The rows are grouped in 3 different ways at once. Each group adds its own fixed numbers to the row, and there is some noise. The rows also spread widely along 11 directions, which tell nothing about the answers.
In the rows, 128 means zero.
Known rows, each followed by its group in each grouping:
[148  41  95 157 112 167  80 126 104 160 110 134 154 119 158 181 116  96
 138 151 122 178 109 156 145 130 159]
K618 K390 (4)
[ 98  88 105 109 105 155 103  89 108 126 123 111 185 114 152  76 137 183
 134 139 107  89 112 125  70 165 101]
K575 K317 (2)
[152 102 136 109 151 120 129 114 100  97 103 125 155 132 105 153 121  62
  63  99 161  87 163 153 161 114 133]
K575 K317 (1)
[ 85 157 146 122 103 159 139 106 158 105 168 173  81  62 106  78 120 118
 171 103 115 119  61 111 104 151  90]
K971 K108 (0)
[102 101  74  94 132 115 104  77 109 109 138 117 168 122 116 125 132 118
 112  83 118  77 183 136 122 124  94]
K745 K55 (1)
[127 139 145 115 160  99 105 119 124 104 121 131 113 105  81 111 127 109
 124 107 139  94 171 109 169 125  95]
K948 K390 (4)
[128 106 130 131 179 121  42 152 129  97 120 124 160 115 105 140 134 154
  68 104 125 123 145 118 176 177 132]
K745 K55 (3)
[138 132 142 147 211 125  63 138 141 126 114 133  99 131 115 147 162  97
 118 134 121 172 161 131 195 122 166]
K971 K108 (2)
[135  79  85 158  87 169  95  64 133 157 104 137 114  95 167 122 136  90
 182 141 120 171 111 148  99 109 160]
K948 K317 (0)
[ 69 135  89 129 168 168  80 101 139 148 149 116 100 101  93 162 148  98
 122  99 144 160 105 129 151 184 126]
K618 K108 (3)
[104  84  79 132 132 125 103  76 126 113 109 136 136  70 112 102 163 103
 164 111  99 127 182 110 135 107 114]
K948 K317 (4)
[123  44 125 101 118 109 106 142  97  71 116 171 179  84 140 132 118  78
 104 102  89 116 194 140 157  80 133]
K618 K390 (3)
[184 137 163 157 122 207 135  81 164 126  97 146 129  89 110 102 106 137
 130 161 159 123  23 129 111 157 149]
K971 K317 (0)
[124 123 147 137 179 184 108 120 161 141 114 136 135 120 114 167 128 116
  86 131 158 163  92 127 169 171 149]
K971 K55 (3)
[137 110 160 122 110 113  58 151  97  64 116 134 129  84 118  73 141 120
  92  92 132  84 108 144 112 170 125]
K618 K108 (3)
[107  83 145 135 171 103 103 149 146 113  83 125 169 118 115 107 146 133
 117 133 162 129 126  88 143 151 151]
K745 K317 (1)
[162 116 128 146 129 137  71 151 108 173 133 107 109 156 122 173 101 145
 152 151 148 161  87 130 170 154 130]
K618 K317 (4)
[125 138 183 123 170  93  48 181 133 112 109 107 123 132 114 108 134 176
 103 122 154 117 113 108 161 183 123]
K618 K55 (3)
[ 44 109 124  84 118 157 153 125 136 144 177 147 167 117 143 143  96 161
 150 121 101 137  99 108 125 152  66]
K618 K55 (4)
[143 115 104 135 106 152 137  75 105 128  87 133 108  92  97 134 123  59
 127  82 173  88 122 146 121 116  97]
K575 K55 (4)
[117  86 153  88 132 133 145 114 115 144 111 105 189 170 155 125 123 139
 100 149 179  96 124 130 103 150 128]
K971 K317 (1)
[137  54 122 132 139 169 100  90 129 119  96 142 195 120 187 136 123 102
  90 149 125 135 136 164 108 123 178]
K745 K390 (0)
[167 140 114 110 152 131  57  98  86  82 127 107 139 105  72 124 130 121
  64  91 134  59 157 150 150 155 108]
K618 K108 (3)
[103  54 150 111  64 154 105 139  88 126 114 129 144 120 173 121 109  86
  99 109 172 106  80 165  74 171 132]
K618 K390 (3)
[ 61 128 133 118 179 174 120 104 172 163 149 117 136 150 159 169 134 118
 111 138 133 188 108 138 147 176 141]
K948 K55 (1)
[ 94 100 181 135  97 127  89 181 111 106 141 160  94 118 182  98 127 100
 131 112 115 154  78 154 109 161 134]
K575 K108 (2)
[ 91  95 119 130 112 156 154 145 110 126 129 169 114  89  83 175  91  52
 121  76 154 128 104 120 164 122  88]
K575 K55 (2)
[ 79  52 139 143  88 129  70 165 126 153 113 125 130 119 194 106 134 121
 163 146 154 162  73 131  83 174 156]
K618 K390 (0)
[168  91 142 151  81 163  72 100  93 141  98 124  98 127 180 115 123  65
 133 130 147 123  89 199  87 126 166]
K618 K390 (2)
[ 92  73 109 123 104 136 116 131 131 126 126 152 140  81 115 111 129 128
 156 116 126 128 118  94 125 142 109]
K971 K390 (3)
[121 140 147 112 180 138 119 144 119 144 137 109 130 156  81 182 103 122
  82 118 178 116 122 121 188 172 101]
K575 K317 (4)

New rows. What belongs after each?
[131 117 145 148 206 142  89 138 150 145  86 100 160 123  86 141 130 159
 106 164 173 136  99  95 172 187 141]
K618 K390 (4)
[116 107 102 145  67 140  96 145 117 146 160 156  89  83 101 135  82 115
 193 113 126 140  69 111 135 136  95]
K618 K390 (0)
[143 106 156 138 157 197 143  86 156 146  95 137 152 122 139 143 122 105
 105 159 165 145  82 146 129 148 152]
K971 K390 (4)
[147 122 175 102 145  87  65 144  89 136 104  95 119 181 161 132 131 114
 100 117 177  96 162 164 140 136 128]
K618 K55 (4)
[ 93  72 146 133 107 152 133 163 122 123 120 176  98 102 114 173  94  21
 102  80 182 155  92 133 156 139 136]
K745 K390 (3)
[176  95 173 130 115 119  65 132 109  71  97 135 157  97 151  70 123 130
  97 135 129  80 119 159 107 132 151]
K618 K390 (0)
[161 159 171 121 151 117  47 144 115 128 141  99 107 158 130 121 107 154
 104 140 153 101 113 155 145 171 132]
K618 K390 (0)
[102  63 163 118 157 135  96 129 129 100  71 127 172 121 175 105 159  98
  63 125 159 119 140 151 110 159 166]
K575 K390 (3)
[113 104 139 145 134 184 123 113 133 141 121 149 105 117 140 166 119  54
 104 113 155 161  84 168 142 156 145]
K575 K390 (4)
[153 113 131 117  80 159 152  62 113 135  97 151  92 119 157 123 113  52
 143  98 152 114 115 176  99  82 131]
K575 K317 (3)
[113 115 151 117 130 144 101 147 129 130 144 134 132 122 113 137 104 155
 119 128 127 142  97 100 154 172 110]
K948 K317 (3)
[124 108  95 149 150 166 124  95 141 126 109 133 130  78  71 146 129  77
 126 115 149 133  97 117 155 134 138]
K618 K317 (1)
[122  65 109 151 123 147  69 135 106 149  99 125 105 131 155 178 138  43
  99 105 167 166 130 170 145 147 170]
K575 K390 (3)
[103  91 167 102 121 140 115 122 112 117 114 141 154 143 206 110 128 111
 105 119 116 122 135 173  99 120 135]
K575 K55 (2)
[135 112 189 107 113 129 134 145 110 114 140 159 122 150 189 132 103 103
 115 123 119 140 113 168 129 116 121]
K575 K108 (4)
[151  96 181 135 185 167  99 145 127  89 113 146 168 117 135 163 122  97
  50 141 125 151 107 163 172 154 166]
K618 K108 (4)
[150  58 131 150 118 109 104 138 115  97  49 148 144  72 109 101 135  89
 122 112 159 110 140 108 134 115 141]
K575 K390 (3)
[117  88 103 126 125 158  55 103 120  87 144 114 195 103 138  85 137 169
  81 124  95  88 104 150  90 204 130]
K745 K390 (1)
[135 142 123 154 166 190 117  82 141 191 128 123  74 150 129 205 117  60
 131 134 165 196  98 159 167 144 149]
K948 K108 (4)
[108  59 109 119 131 120 102 118  99 125  93 126 146 122 154 133 153  80
 116 110 146 123 166 146 130 123 136]
K575 K317 (4)
[177  89 145 156 138 113  55 138 124 112  73 129 126 106 145  93 162 140
 133 145 129 143 130 123 131 135 168]
K971 K108 (3)
[127  97 101 128  82 122  39 119  87 100 135 132  91  86 125 101 141  83
 129  78 118 101 141 165 120 142 124]
K618 K390 (3)
[163 159 109 157 155 178 112  80 140 122 121 146  81  70  39 134 125  79
 136 107 136 117  98 121 176 125 119]
K971 K317 (2)
[188 117 157 175 143 143 104 135 142 103  68 164  79  73  83 134 125  59
 120 110 157 157  93 126 186 108 167]
K575 K317 (3)
[ 84  87  79 134 156 152 116 101 143 139 120 138 138  80  80 158 139 101
 141 116 128 163 147  86 171 138 121]
K948 K317 (3)
[153 130 168 138 134 140 128 118 134 137 107 154  82 134 151 150 109  58
 133 123 159 154 111 161 152  93 161]
K575 K317 (0)
[120  99 101 107 138 169 102  45 117 114 115 110 186 106 139 111 144 136
  95 117 113  88 155 152 100 151 108]
K948 K55 (4)
[155 107 144 134 146 158  61  96  90 121 105 102 116 141 136 138 137  55
  59 110 166 100 148 191 128 159 158]
K948 K390 (2)
[ 60  69  39 115 144 143  86  73 109 136 136 127 150  87 124 142 162  75
 147 102  94 130 195 138 133 112 120]
K618 K390 (2)
[152 109 147 108 166 179 140  67 130 115  95 123 198 121 127 135 114 143
  73 151 140 110 127 130 123 147 128]
K948 K108 (3)
[107 151 159 114 144 107 141 127 146 135 135 142  94 142 113 123  98  92
 144 106 168 119 115 117 146 123 113]
K745 K390 (1)
[131 116 123 122  89 170  92  94 105 103 143 132 125 100 123  98 119 115
 105  92 136  78  78 159  92 177 108]
K745 K317 (4)
[132 148 153 109 154  83 109 133 132 172 123 103  92 182 140 141 116 129
 175 144 162 147 138 120 161 104 133]
K618 K317 (1)
[134 131 102 135 172 134  78  98 116 162 110  98  94 142  86 147 153  90
 127 119 174 119 156 129 163 136 135]
K971 K317 (2)
[120  80 103 135  89 173 141 110 123 187 137 125 136 145 141 170  91 112
 154 149 164 156  66 129 111 148 124]
K971 K390 (1)
[170 147 124 130 157 174 120  59 145 161 115 127 124 150 124 166 100 116
 121 136 151 141 114 147 151 119 144]
K745 K317 (3)
[179  91 120 138 121 138  91  97  86 132  96 102 139 141 125 151 122  78
  92 123 168 109 136 164 127 138 146]
K948 K108 (1)
[ 34 125 148  75 154 134 101 104 152 114 177 138 130 135 196  98 160 110
 118 116 106 126 169 164 108 148 134]
K971 K390 (0)
[139 136  71 139 166 182  88  53 118 163 118 105 125 135  90 177 122  92
 105 103 158 109 135 152 149 143 120]
K745 K55 (2)
[128 130 140 108 161 154  92  86  98 143 121  90 136 179 162 151 140 101
  65 121 172 105 136 188 117 175 133]
K575 K108 (4)
[ 93 103 136 128 175 108 132 146 156 109 105 138 157 103  76 120 129 124
 124 120 158 125 120  68 165 146 125]
K745 K317 (1)
[ 64  93 123 143 182 164 129 137 163 129 121 160 143  92  97 153 122  90
 121 121 138 170 106  92 168 152 138]
K745 K390 (2)
[118 114 145 124 139 160 114 122 136 158 124 126 130 151 153 160 105 126
 110 139 156 152  93 139 136 162 134]
K575 K390 (3)
[179 141 216 107 114  68  89 160  89  90 110 136  95 141 132  76  98 105
 123 115 147  67 146 154 135  95 118]
K618 K390 (2)
[ 98 114 166  98 189 119  97 152 131  86 146 147 154 125 122 119 142 127
  91 123 101 123 170 122 177 134 131]
K971 K317 (2)
[121  80 134 121  96 184 118 108  96  95 134 157 120 104 154 161 113  11
  60  78 153 114 112 205 121 135 151]
K575 K317 (0)
[ 79 114 163  83 138 131 153 137 122 128 134 141 133 139 131 149 100  92
  93 101 168 114 131 130 142 140 103]
K575 K390 (3)
[143 126 141 121 126 141 108 135 125 176 145 114 115 162 122 160  93 151
 144 151 169 133  95 116 146 150 117]
K971 K317 (0)
[ 87 150 136  95 152 170 142  78 159 167 165 139 112 148 173 154 108 113
 162 145 117 172 114 151 134 106 133]
K618 K317 (0)
[111 169 163 117 170  88 100 155 160 104 141 140 113 108  71  87 111 181
 149 120 137 101 115  65 169 153  94]
K745 K317 (0)
[105 128 151 133 150 117  63 183 131 110 151 151  88 114 115 150 125 116
 108  86 116 161 123 129 192 162 117]
K575 K55 (3)
[113 106 107 153 159 148 109 122 154  98  93 130 167  56  56 105 139 152
 109 113 140 107  84  77 144 182 108]
K575 K55 (1)
[122 142 160 107 152 114 146 131 149 152 126 129 154 137 127 118  87 198
 178 173 138 133  99  76 134 119  96]
K618 K108 (0)
[ 77 132 110 102 145 148  59  88 113 102 153  89 129 119 129  99 163  91
  77  89 140  81 133 179  99 196 130]
K618 K390 (1)
[ 93 125 162 100 123 114 114 135 117 162 130  82 118 178 140 116 118 136
 121 129 199 105  96 123 100 190 112]
K948 K317 (1)
[ 75  46 151 109 138 136 104 141 115 121  90 121 165 128 165 133 150  78
  75 117 175 139 144 132 119 167 157]
K948 K317 (3)
[187  50 153 126 113 133  86 137  70 106  66 123 154 131 141 159 111  44
  55 111 189  95 145 183 137 117 166]
K618 K390 (3)
[126  75 140 118 159 132  94  98 121 114  72 121 162 133 156 130 144  71
  71 114 175 112 170 155 123 134 170]
K745 K390 (3)
[109 107 188 125 204 128 117 152 167 114  99 129 176 145 162 123 139 140
  83 164 134 160 121 124 159 155 170]
K575 K390 (1)
[143 130 142 165 134 132 106 133 153  95 108 154  94  58  73  82 144 106
 152 115 139 126  72  97 139 149 128]
K971 K108 (1)
[ 92 117 189 110 194  82 102 172 151  79 116 154 131 109 136  93 157 127
 113 117 109 141 166 109 180 126 136]
K575 K317 (4)
[134 110 129 128 153 136 103 133 133 181 124  93 150 173 119 162 113 158
 125 165 178 138 105 111 146 171 130]
K971 K390 (1)
[ 66 153 130  70 161 149 132  75 118 114 149 109 154 123  96 116 123 126
  87  89 142  58 164 127 119 159  65]
K948 K55 (2)
[110  43 113 157 113 126  56 166 118 128 111 138 136 106 151 138 134  99
 132 122 144 160 111 123 135 159 165]
K745 K317 (0)
[109 119 123 133 103 120  81 131 121 177 146 113  81 144 139 136 104 127
 173 132 156 145 110 120 129 154 114]
K948 K390 (0)
